All groups share one centre, and each spreads out both ways along 6 directions, with some noise.
Known rows, each followed by its group:
[ -4 -11   0   5 -16  25   2  43  -6  18  -5]
q_916
[-20   4  19   9  21   3 -13  -2 -41 -19  -3]
q_237
[ 17  23 -10 -17   1  14 -12 -40  20 -34 -21]
q_236
[  1 -23   8  -6   1 -39   2 -16 -24 -34   4]
q_416
[ 33  90 -33  27 -17  39  37 -50 -27  28  19]
q_236
[ 40 -37 -31   8 -11 -27   2  48 -29 -30  13]
q_236
[ 22   7   0  -7  -2  -3   9  -1   2 -11  -2]
q_100
[ -4 -21 -44  10 -19 -47   6 -18 -47 -40 -22]
q_416
[  3   0   1  13  -7  -1   8   9 -22 -11 -10]
q_100
[-22 -28  18  40  19 -34  -8 -17  -5   5  23]
q_916
[ 29   6 -24 -22 -31  11 -30 -20  24  42  -1]
q_100
[-8  8 10 18 -5  9 24  1 -3 15  6]
q_237
[ -3   6  18 -22   6  -1   0   1   2  24 -20]
q_236
[ 21  19 -31   6  25 -41  23 -12  15   5 -44]
q_916
[  5  15 -26  41 -28 -17  11 -29 -53  51 -14]
q_247
[ -6  19 -23 -24  -6  -2 -24 -12 -56  30 -57]
q_416
[ 37  -3 -31  38 -18 -31   0 -52  16  45   1]
q_416
[ 14  17 -14   7 -21  23 -25 -16 -17  41 -39]
q_916
[-16   0  27   8   5 -15  10 -49  -1  -9  36]
q_916
[ 20   6 -17 -18 -13 -19 -14 -25 -20  14  -2]
q_247
[  8  21  23 -12  18  -5   9 -39  -2 -25   5]
q_237
[ -2  16  13   0 -30  -2  26 -26 -35  39 -16]
q_237
[ 13   1  -9 -21  12 -25 -27 -17 -32 -15 -14]
q_416
[ 37  18 -27 -41  -1   1 -23  -2   3  -8 -42]
q_237
[ -5  12  12  -8 -13  29  42  21  19  -3  -4]
q_416
[  4 -33   3  26 -11   6 -14  16 -17 -31  27]
q_100
[ 44 -30  22 -20  -8   3  -3  45  -3 -18  24]
q_237
[-12 -26  13  -7  18 -29 -15   4 -23 -13   4]
q_237
[ -3 -30  -6   0  -4 -19 -10  31 -17   0 -14]
q_236
[ 21  11   9 -11 -12  -4 -13 -30 -26 -12   1]
q_247
[  6 -28   0  18 -10   2 -22  11 -15 -20  15]
q_100
[ 17 -12  13 -33  -9 -27   1 -10  -9   1   3]
q_237
[ -6  -1  17  23  12  12  21  -2  25 -17  33]
q_236
[ 13  32  41 -17  33 -17  25 -38 -45 -43 -23]
q_247
[-23 -17  -3  12   2 -35  -3   3 -56  24 -18]
q_247
[ 18  -3  28 -24  -1   3 -25 -13 -20 -18  11]
q_916
[ 19   9   7 -23 -13  14  -2  -3  -5   1  -7]
q_916
[-16  -3  13 -24  14 -19 -35 -34 -25 -27 -18]
q_236
[ 30   6   9 -21  -5  24   3  -3  39 -21  13]
q_247
[-11   9  -1 -14 -16  12  18   6  -7   6  -3]
q_916
[ -9   5  14 -30  -1  -6   0  -2  -1  31 -30]
q_236
[-29   1   0 -18  -3 -13 -14  -6 -15  41 -29]
q_100
[-15   4  47 -17  34 -11  17   0 -26 -36 -22]
q_247
[-21 -12  -9  40 -11   2   8  25 -76 -18 -35]
q_100
[ -8  -6  -6  -7 -16  16 -26   1 -11   4  -8]
q_247
[ 16 -21  -1 -14  19 -12  17  65  11 -13 -12]
q_916
[-39 -26  51 -25  14 -12 -14 -19  29  -4  23]
q_100
[ -2   5 -10   6  -3   2  -3   6 -14  29 -18]
q_416
[  7   8 -36 -33   2  -8 -38  -3 -13   1 -52]
q_237
[-15 -43   5 -16  13 -40 -44  -4 -48 -38  -8]
q_236
[ -2   0 -29 -21  44  -5 -52  43 -37 -32  -4]
q_416
[  0  18   3 -34  -3  13  20  14  -7 -44 -23]
q_416
[  9   1   2  -1  -5   3   6 -11  -5  -3  -3]
q_247
[ 28  34   9 -20  27 -11  65  17  46  17  11]
q_100

New rows, each followed by its group:
[-33  15  32 -49  19 -22 -14 -35 -29  11 -41]
q_100
[  4  24  36  -3  34 -33  43 -20 -43 -15 -16]
q_247
[ 21  22 -26 -27  14  -4 -34 -10 -27  -3 -26]
q_416
[ -7  -3  20  -7   0 -19 -23 -39 -29   0   0]
q_916
[-28  31 -17   9  21  -3  -3 -30  15   1 -33]
q_237
[ 13 -18  31 -60  -1 -23  -3  20   6  24 -34]
q_236
[ 33  54  18 -47 -22  18   1 -75   0 -18   2]
q_916
[-23 -11  50 -24  19 -28  -8 -13 -30  16  17]
q_236
[ 18  40  -8 -33  -3   8 -13 -53  -7  -4 -37]
q_236
[-15  -1  45  -5 -11  17  30   5   1  23  -4]
q_416
[-22 -24  22  38  10  -9  15  26 -57 -56  -5]
q_100
[ -5  25   2 -38  10 -13   8 -21   2  35 -36]
q_100
[  1 -26  10  19  -1   2 -30  18 -19  19 -11]
q_916
[-50 -52  59  -9  24 -19  12  41  36  27  13]
q_236
[ 17 -16  -9  32  27 -32   4  19  16  13 -22]
q_916
[ 11   9  24 -14   5  -4  17  -5   0  16  14]
q_236
[-23  11  28  -7  16  -1 -13 -42   1 -17   8]
q_236
[ 32 -19  -3  22   2 -20  17  30 -29 -20  46]
q_236
[ 44  33  -4 -21 -24  24  13 -10  -9  11 -21]
q_237
[  6  14  13 -11  -5  14  14  -1   5  19 -11]
q_416
[  2   1  13  -3  -1  -4  -7 -11 -37 -30 -12]
q_100
[-17  -4   2  -3 -33  -4  45  -6 -17 -23 -26]
q_416
[ -5  41   4 -67 -23  15  44 -24 -11 -21   6]
q_916
[-11  12  -4  -2  -4   7  -2  -9   8   4 -21]
q_236
[ 58  25 -16 -15   0  -7   5  -4 -26 -25  -8]
q_100
[  0   3  14 -21   8 -17  -6 -10  -5  13  -3]
q_100
[  8  -5 -33 -17 -26  -8  -5  25 -13  40 -43]
q_237
[ 33  27 -19  40 -29  46  36  12  -6 -33 -20]
q_100
[  2  -3 -49  31 -21 -17  -5 -15 -20  39 -29]
q_416
[-25 -12   7 -17 -16  -1 -15  12 -46   7 -10]
q_916
[ 36  21 -33 -25  31 -12 -65  -7 -24   4 -16]
q_416
[-16   0 -10  34 -23  11  -5  -7 -39  17 -19]
q_247
[ -3 -17 -13 -31  11 -33  -2  34  13  31 -10]
q_247
[ 13  -1 -11  -3  -2 -16  -2 -14  -7  -1  -5]
q_416
[ 12  -2  42   4  11  -7  -9 -47  12 -26  47]
q_916
[ 29  10  -9  10  -1   7   3  -6  -1 -34  18]
q_236
[-53 -35   7  31 -43  -2  63  24 -12   3 -13]
q_416
[-32  23 -19   6  37  -2 -22 -10   6 -17 -33]
q_237
[ 31 -22 -19 -55 -13 -30 -19   5  17   5 -22]
q_237
[-10   5  27 -16   6   5  13  -4  33  13 -14]
q_236
[  8 -26 -12  13  18 -23 -19  45 -17  12 -33]
q_916
[ -1   1 -10   4  -2   1  -3   9  -6  18  -8]
q_416
[ 35  26   9  -5 -11  23  26  -6  14  -2   7]
q_237
[-16   6   1   7  -7  -6  29 -12   3   9   4]
q_916
[ 20  10  13 -21  19  -3 -19  -2   1   0   6]
q_416
[-12 -27   6   1  -5 -12 -19   2   6  19  16]
q_100
[ 45   1   8  20  38   4 -10  15  63  -3  57]
q_416
[ 48  -7 -16  -9  -6  39 -16  84  14  12 -34]
q_916
[ 21  17   6   5   0  14  38   7  26 -11   7]
q_100
[-19  -1 -10 -10  -4 -11  29  21 -11  10 -11]
q_916
[-30  -2  16  26  19  -6  54  37  -8   7  -7]
q_100
[-29 -24  27  17  -4 -26  15   1 -34  17  16]
q_237
[  3 -22  16   3 -11 -12 -34 -24 -38 -22  20]
q_247
[-11 -24  37  30 -19   1  60  17  38  -9  34]
q_416
[ 28  14 -29 -20  -9  28  30  77  24   6 -38]
q_916
[ -3  32  10  16   7  21  15 -31  24  -7  22]
q_236
[ -5  -4 -15  18  -3 -10 -19  -6 -28  31 -41]
q_916
[ 32  38  -4 -76 -14  25  29   7  -2 -26 -15]
q_916
[  8 -50  10  -8  -6 -23 -44   3   3   2  48]
q_100
